There are 8 hidden switches. A switch that is on adds its own fixed numbers to the row, and there is some noise. The rows also spread widely along 9 directions, which tell nothing about the answers.
Known rows, each followed by its switches (1 for on, 0 for off):
 -9  12  -7 -26   7  19  -5 -28  22 -29   5   3   7  -7 -22  20  -4 -29  -1  14  28  26  -2  -7  19   2 -31  33   2 -15  25  14   7   3 -25 -14  28   6 -> 0 1 1 1 1 0 0 1
-14  -8   7 -16 -49  44 -27 -48  40 -12  27  18 -14 -10 -10  19   8  -8  25   5  38   9  24  11  -6  10 -17  15 -10  -9  20  -1  -7  13  18  -9 -21   2 -> 0 1 1 0 0 0 1 1
-11  -6   5 -10   2  20  -4 -18   6 -16   5  10   2 -15 -18   5 -13 -21  -1   9  19  10   5 -21  -6 -11 -21  23  -3 -10   8  27  11  -9 -40  -9  14   9 -> 0 0 0 0 0 0 0 0
 14  11   8 -40 -62  12 -39 -25 -31 -25 -25  15  33  21  35 -13   8  44  50  -6  -3 -22   9  -2  22  22  25 -22   2  -1  18 -16 -58  39  50  -7 -40  37 -> 1 1 0 0 0 1 0 0
  3  20 -21 -25 -13  -2  18  -9 -28 -42 -24  -9  18 -14   0   2  -4  -9   2  28  -7   5 -11  -6  51   1  12  40  -7  -6 -32  26 -62 -14 -12 -23  14  -5 -> 0 1 1 1 0 0 0 0
 24  30  17 -14  30 -11 -73 -32  20 -32 -30 -23  40 -24 -15 -28 -21  -5 -15 -21   7   4 -18  20  13  18  25   0   4   0  28  12 -20  18 -23 -10  -6 -29 -> 1 0 1 0 1 1 1 0
-16  10 -15   0 -39  24  25 -15  13 -29   6  16  -9   0  -1 -39  20  27   4  -5  27  -6   8   2   1  24  20   2 -10  -8 -18  -6 -15   6   5  12 -73   4 -> 0 1 1 1 0 0 1 0
  8 -15 -23  -1 -62  33  67 -23 -13 -99 -48  31  -8 -66 -26  58  16   0  31  21  -5 -13  17 -44  21 -41 -76  21   0   9 -59 -13 -84 -50  -9 -52   9   1 -> 0 1 1 0 1 0 0 0
 -4   8 -14  16  -8  17  15 -32  14 -41 -30  11   0 -47 -33 -15  -6 -32 -18   5  36   5  15 -52 -12 -12 -14  18  -2 -11 -39  22  -9 -19 -62 -11  -9  -2 -> 1 0 0 1 1 1 0 0
-15  -3   5 -27 -29  18 -15 -26  14 -18   3  23   2  17   9  19  10 -15  22   9  20   5   6   5  16  12 -24  14  -1 -20  19   1 -22  14  17 -22  -1  16 -> 0 1 0 0 1 0 0 1
-14 -31  -6 -19  -5   1 -56  -7  29 -28  -8  32  10  30  21 -49 -17  11  11 -27   4 -13 -10   4 -22  18  17  -7   5 -41  -3  31 -39  -2  -1 -17 -68   6 -> 0 0 0 1 0 0 0 1
-17  42  10 -26   6  -6 -41 -21  15  30  25  -5  37  42  14 -36  -3 -20  -6   3  44  19  -4  16  28  43  42  23   3 -28  43  26  23  46  -3  20  -6  25 -> 1 1 0 1 1 1 0 1
-13 -15  26  21 -11  11 -33  -7  40 -47 -17  38  42  13   6 -45 -32  39  34 -65  13 -54  15 -27 -59  -8   0 -31  43 -11  27  29  -5   3 -30   3 -75  43 -> 1 0 0 0 1 1 1 0
-30  35  21 -14  62  -6 -14 -11  27   9  28 -20  49  25  -3  -6 -31 -32  -5   8  25  14 -11  11  16   2  14  61  29 -14  54  57  50  13 -57  18  42  38 -> 0 0 1 0 1 0 1 1
-21  -4   9  -4 -14  12  -2  -1  25 -29  15  23   8  12  -3   1  -6   2   8  -1  23   0  11  21  -4  -3 -25   7  -6 -28   4  18   2 -13 -11  -1 -14  12 -> 0 0 1 0 0 0 0 0
-13   9  20   4 -10  16  -7 -24  31 -19  21  15  24 -13 -18   2  -2   7   1 -10  29   7  12  13  -8  -8 -26   9   3 -12  31  12  18   2 -12  12   1  -2 -> 0 0 1 0 1 0 0 0
 10  -9  -3 -14 -14  50   7 -30  29 -73 -16  15 -23 -52 -46  32  -7  -6   3 -19  29  -3  15 -24 -25 -22 -64  -9   2   2  16 -24  11  -6 -28 -22 -16   7 -> 1 0 1 1 1 0 1 0
-18  18   9 -15  14   8 -37  -6  42 -22   8  15  19  17 -18 -13 -13 -17 -11 -14  24   2  -2  20  -6  10 -30  -2   3 -33  40  21   8  -4 -22   1   1  17 -> 1 1 1 0 1 0 0 1
-30 -29  -3 -28 -50  31 -37 -43  17 -14  18  23  -7 -11   0   9   2 -37   9  30  30  13  23   3  10  13  -5  31 -11 -44 -12  25 -35  -9  -4 -20   7  10 -> 0 1 1 0 0 0 0 0
 12  28  19  10  17   8  -4  -5  52  -8  13  14  -2 -22 -51   7 -11 -13 -19 -17  34  27   3  19 -13 -10 -44 -12 -18   6  37   7  42  -9 -19  -4  15 -46 -> 0 1 0 0 0 0 0 1
  4  34  19  14  -4  -8 -45 -32  38   5  11   7  49 -23 -15 -32  -7 -11 -13 -10  10  11  -6  31  15  15  16  17  -5  -9  20  44 -27   3   4   8   1 -46 -> 0 1 1 0 1 0 0 1
 -6  46  36  13  -4   1 -20 -16  63  20  42  17  38  14 -18 -19   3  13   2 -26  49  16  16  39  -4  21  -6  -7   1  -2  62  14  55  30   7  38 -11 -16 -> 0 1 1 0 1 1 0 1
-13  13 -36 -24 -15  -1  33  -1 -12 -35 -21  15 -12  27  24 -17  30  -2  -3  17  10   2 -17   0  32  33   6  17 -14 -21 -31 -17 -39   4   5 -21 -45  12 -> 0 1 0 1 1 0 0 1

New rows, each followed by its switches (1 for on, 0 for off):
 -5  16  -1  -2  -4   6  19 -20   4 -18   0  10  24  -6  -3   5  -3 -12  13   1  15   8  -2 -16  13  -7 -11  34   4  -3   2  27 -10  -1 -21  -8   5  10 -> 0 0 0 1 1 0 0 1
 24  57  -3  -6  14  -4  -9  -5  11 -26 -10 -15  14 -33 -45 -22  -5  -5 -40  -6  20  26  -9  28  23   9  -6 -11 -30   7  12   4   5   1 -12  10   6 -52 -> 1 1 1 1 0 0 0 0
-24   2  23  32 -51  31  14 -53  24  -3  30  20  42 -45 -14  17  -1 -15  30   6  32  -3  35 -22  -2 -20   0  55  18   0  -5  51 -23  -6 -18   7  16  16 -> 0 0 1 0 1 0 1 0
 -3  15   3  -5  -2   7  -7 -10  21 -27   5   8  17 -17 -24 -19 -12   0  -9  -6  21   8   2   7   4  -2  -7   9  -6 -14   4  31  -9 -11 -17  -1 -12 -21 -> 0 1 1 1 0 0 0 0
-25  -6   9   4  -6  -1   9   6  11 -38 -10  24  37  17  12  -7 -20   5  30 -20   4 -36  -2 -17  -9 -13  -3  17  35 -15   7  45 -37 -16 -27 -18 -19  36 -> 0 1 0 0 1 0 1 0
-19  16 -11 -24  24  30 -42 -40  17  -3  14 -21 -23 -28 -44 -29   3 -49 -52  24  43  44   1   0   0  25   2  26 -31 -28  10   5  43   3 -47  16  16  -5 -> 1 0 1 0 0 0 0 0
-10 -11 -11 -29 -18  14 -19 -15   1 -63 -27  15  -2  -4   2   1   7  -7   3   7   7  -5  -1  13  12  15 -20   6 -13 -30 -20 -14 -52 -12  -1 -26 -22  13 -> 1 0 1 0 1 0 0 0
 17 -13  13  -2 -29   6 -38 -23  37 -45 -23  34   9 -19  -9  22  -4   6  18 -29   4  -7   1  17  -8 -10 -45 -20  -5  -5  12   4 -58 -13  23 -43 -15 -37 -> 0 1 0 0 1 0 0 1
 10  15 -10 -18   0  16 -14 -30  19 -40 -10  -1   1 -20 -20 -24   5  10  -8 -17  14   2  -8  -1   1  19   1   0  -1   4  24 -14  -2  17  -8  -2 -36 -20 -> 0 1 1 1 1 0 1 0
 16  25   0  11  15 -14  11  13  25 -55 -46  23   9   0 -13 -22   0  29  -3 -31   1 -13 -16   5  -6   5 -26 -31   7  10  -1 -12 -14  -8 -12 -18 -41 -27 -> 0 1 0 0 1 1 0 1
-44  27 -22 -32 -21  33  42 -43 -24  22  40  -4  10  34  24 -21  39  -7  10  49  41  25   9 -32  40  35  34  73   5 -21  17   4  45  45 -12  40  -8  86 -> 0 0 1 1 1 0 0 1
 -8 -38 -19 -21 -27  19 -20 -10  -1 -75 -52  31 -10   9  27 -29  -3  23  34 -19 -18 -42  -6 -26 -16  12  -2  -8  12 -22 -36  -3 -87 -18   1 -42 -79  45 -> 1 0 0 0 0 0 1 1
-19 -24  -7 -40 -19   7 -43  -9  14 -50 -17  32  29  43  36 -33  -8  30  39 -24  -9 -31 -10  -4   1  17   5   2  29 -42  19  22 -62   4  13 -17 -60  41 -> 0 1 1 1 1 0 0 1
 12 -20   2 -16 -10  31 -40 -31  23 -57 -25  22   0 -35 -32  -5 -16   5   8 -37  11 -11   3 -34 -41 -18 -46 -29   5 -13  28  -2  -6  -2 -22 -21 -31  -1 -> 1 0 0 1 1 0 0 0
-21   6   0 -14 -32  -5 -16 -22 -16  -2   6  18  57  26  36 -41   0  11  29  -4   0 -21  -3 -22  19  12  50  30  28 -25   6  51 -54  18   1   3 -29  38 -> 0 1 0 1 1 0 0 0
-50 -24 -14 -23  10  12 -33  -8  56 -26  10  23 -11  37  11 -41  -6 -43 -22  -1  36   0  -5  18 -11  42  12  31   4 -65  -5  32 -21 -10 -32 -19 -56  18 -> 0 1 1 1 1 0 1 1
 -9   5  -5   2 -37  10  12 -21   0 -58 -33  17  28 -17   3   0   2  -1  15  11  11 -11  13 -15  17  -1  -9  17   8 -15 -42  12 -56 -18 -17 -18 -13  21 -> 1 0 1 0 1 1 0 0
 -9  30   1  -3 -34  31   1 -40   6 -14   8   6  10 -31 -29 -22  18  -2  -9   9  29   6  12 -14   7   9  -2  11  -8  -2  12  -2  -1  14  -9  19 -12  17 -> 1 1 1 0 1 0 0 0
-32  26 -37 -29   5  -1  25 -31 -17  -1   9 -23  -5  -6   4   4  24 -80 -45  75  37  53  -7  13  69  34  27  88 -28 -40 -55  19 -23  -2 -34 -12  39  -2 -> 0 0 1 1 1 0 0 0
 -4  19 -19  -9 -23   9   6 -23   0 -52 -32   3   4 -32 -23 -10  16 -19 -23  20   9   5  -2   5  28  12 -10  16 -20 -15 -37  -6 -59 -19  -8 -19  -7 -12 -> 1 1 1 0 1 0 0 0
 -7  -7  -3  -5   6   7  -1  11  29 -61 -16  22   1 -14 -26   5 -20  -9  -7 -10   8  -4  -1   7  -7 -14 -43  -5  -3 -23 -15  21 -29 -42 -31 -24  -8 -16 -> 0 1 1 0 0 0 0 0
-19  10  -7  -7 -11  -3  41   0   6 -39 -14   7   6  17  19  17   6  -6  25  18  21  -4   7  12  38  15   1  37   3  -5 -38   8 -31 -11  -6 -17 -14  25 -> 0 0 1 0 0 1 1 1
-19  37  -9  32   5  -2  44   2  30 -27  -7  17  17 -10 -24 -46  10   0 -30  -4  15  -2  -5  -2   4   9  -6  18  -2 -12 -28  21 -12 -28 -35  13 -30  -8 -> 0 1 1 0 1 0 0 1
 -3  11  39  21  -2   5 -40 -18  52  -9   8  26  43 -12 -29 -22 -28   5  11 -41  31  -6  12  -8 -36 -15 -18 -19  24  -4  47  44  21   2 -32   9 -10 -13 -> 0 1 0 0 1 1 0 0
-12  34   8 -31   5  15 -13 -36 -20  27  27 -26  10  16  12  -1   9 -20   3  31  27  28  -5  16  38  29  46  47  -7   4  34   6  28  47   5  15  21  24 -> 0 0 0 0 0 0 1 0
 -4 -10 -21 -25  15  18  -9 -37  -4 -49 -53   7 -17  -8   9 -28   8  -5   5   6   0  -7 -13 -51   2  22  12  24  22  -3 -19  -9 -22   7 -40 -27 -42  29 -> 0 0 0 0 1 1 1 1
 -5  18 -11  -2 -38  25  42 -52  -7 -33 -14   0  16 -64 -26  70   9 -62  16  56  12  25  16 -33  57 -27 -33  86  -1   2 -44  38 -67 -32 -22 -39  83   4 -> 0 1 1 0 1 0 0 1
 -4  20  16  15  -9   9  -2 -19  33 -25   0  17  20 -12 -15 -25   9  20  -3 -17  31   2  11  12 -11  13  -9  -9   2  -3  13   1  25  11 -10  21 -37 -11 -> 0 0 1 0 1 1 0 0
-26 -10 -10 -20   7  12 -37 -24   8 -24  -2   0   4   2  -2 -31  -7 -18 -16  17  11   9  -3  -1   8  22  18  29  -4 -37 -12  26 -20  -7 -30  -4 -13   7 -> 0 0 1 0 0 0 0 0
-11  29  18  13 -20  24  21 -11  42  -4  15  18   3  -1 -22  13  -6  -4  22 -15  54   4  25  -4 -16  -7 -25  -1   4  10  28  10  42  13 -19   8 -10  25 -> 1 1 0 0 0 1 1 1
-21  25 -17   0 -26  31  50 -15   2 -11  12  18  -8  -3 -21 -15  11  -4   7   7  39   5  15 -43  -4  -2 -12  16  -4  -7  -4  12  21   2 -26  16 -24  43 -> 1 1 0 1 0 0 0 1
-20   9  -6 -47 -21  12 -62 -35  -1   3   3   2  -4  25  14 -43  18 -24 -24  18  26  16  -9  25  18  54  35   3 -27 -39  13 -12 -26  33  18  -2 -28   9 -> 1 1 0 0 1 0 0 0
-29   5   4   4 -16  -5  -8 -14  14  -4  11  19  25  43  41 -38  10   4  13  -7  16 -13  -8  31   6  37  34  23   4 -25  -8  16 -36  14  21  -4 -57  20 -> 0 0 0 0 1 0 1 1
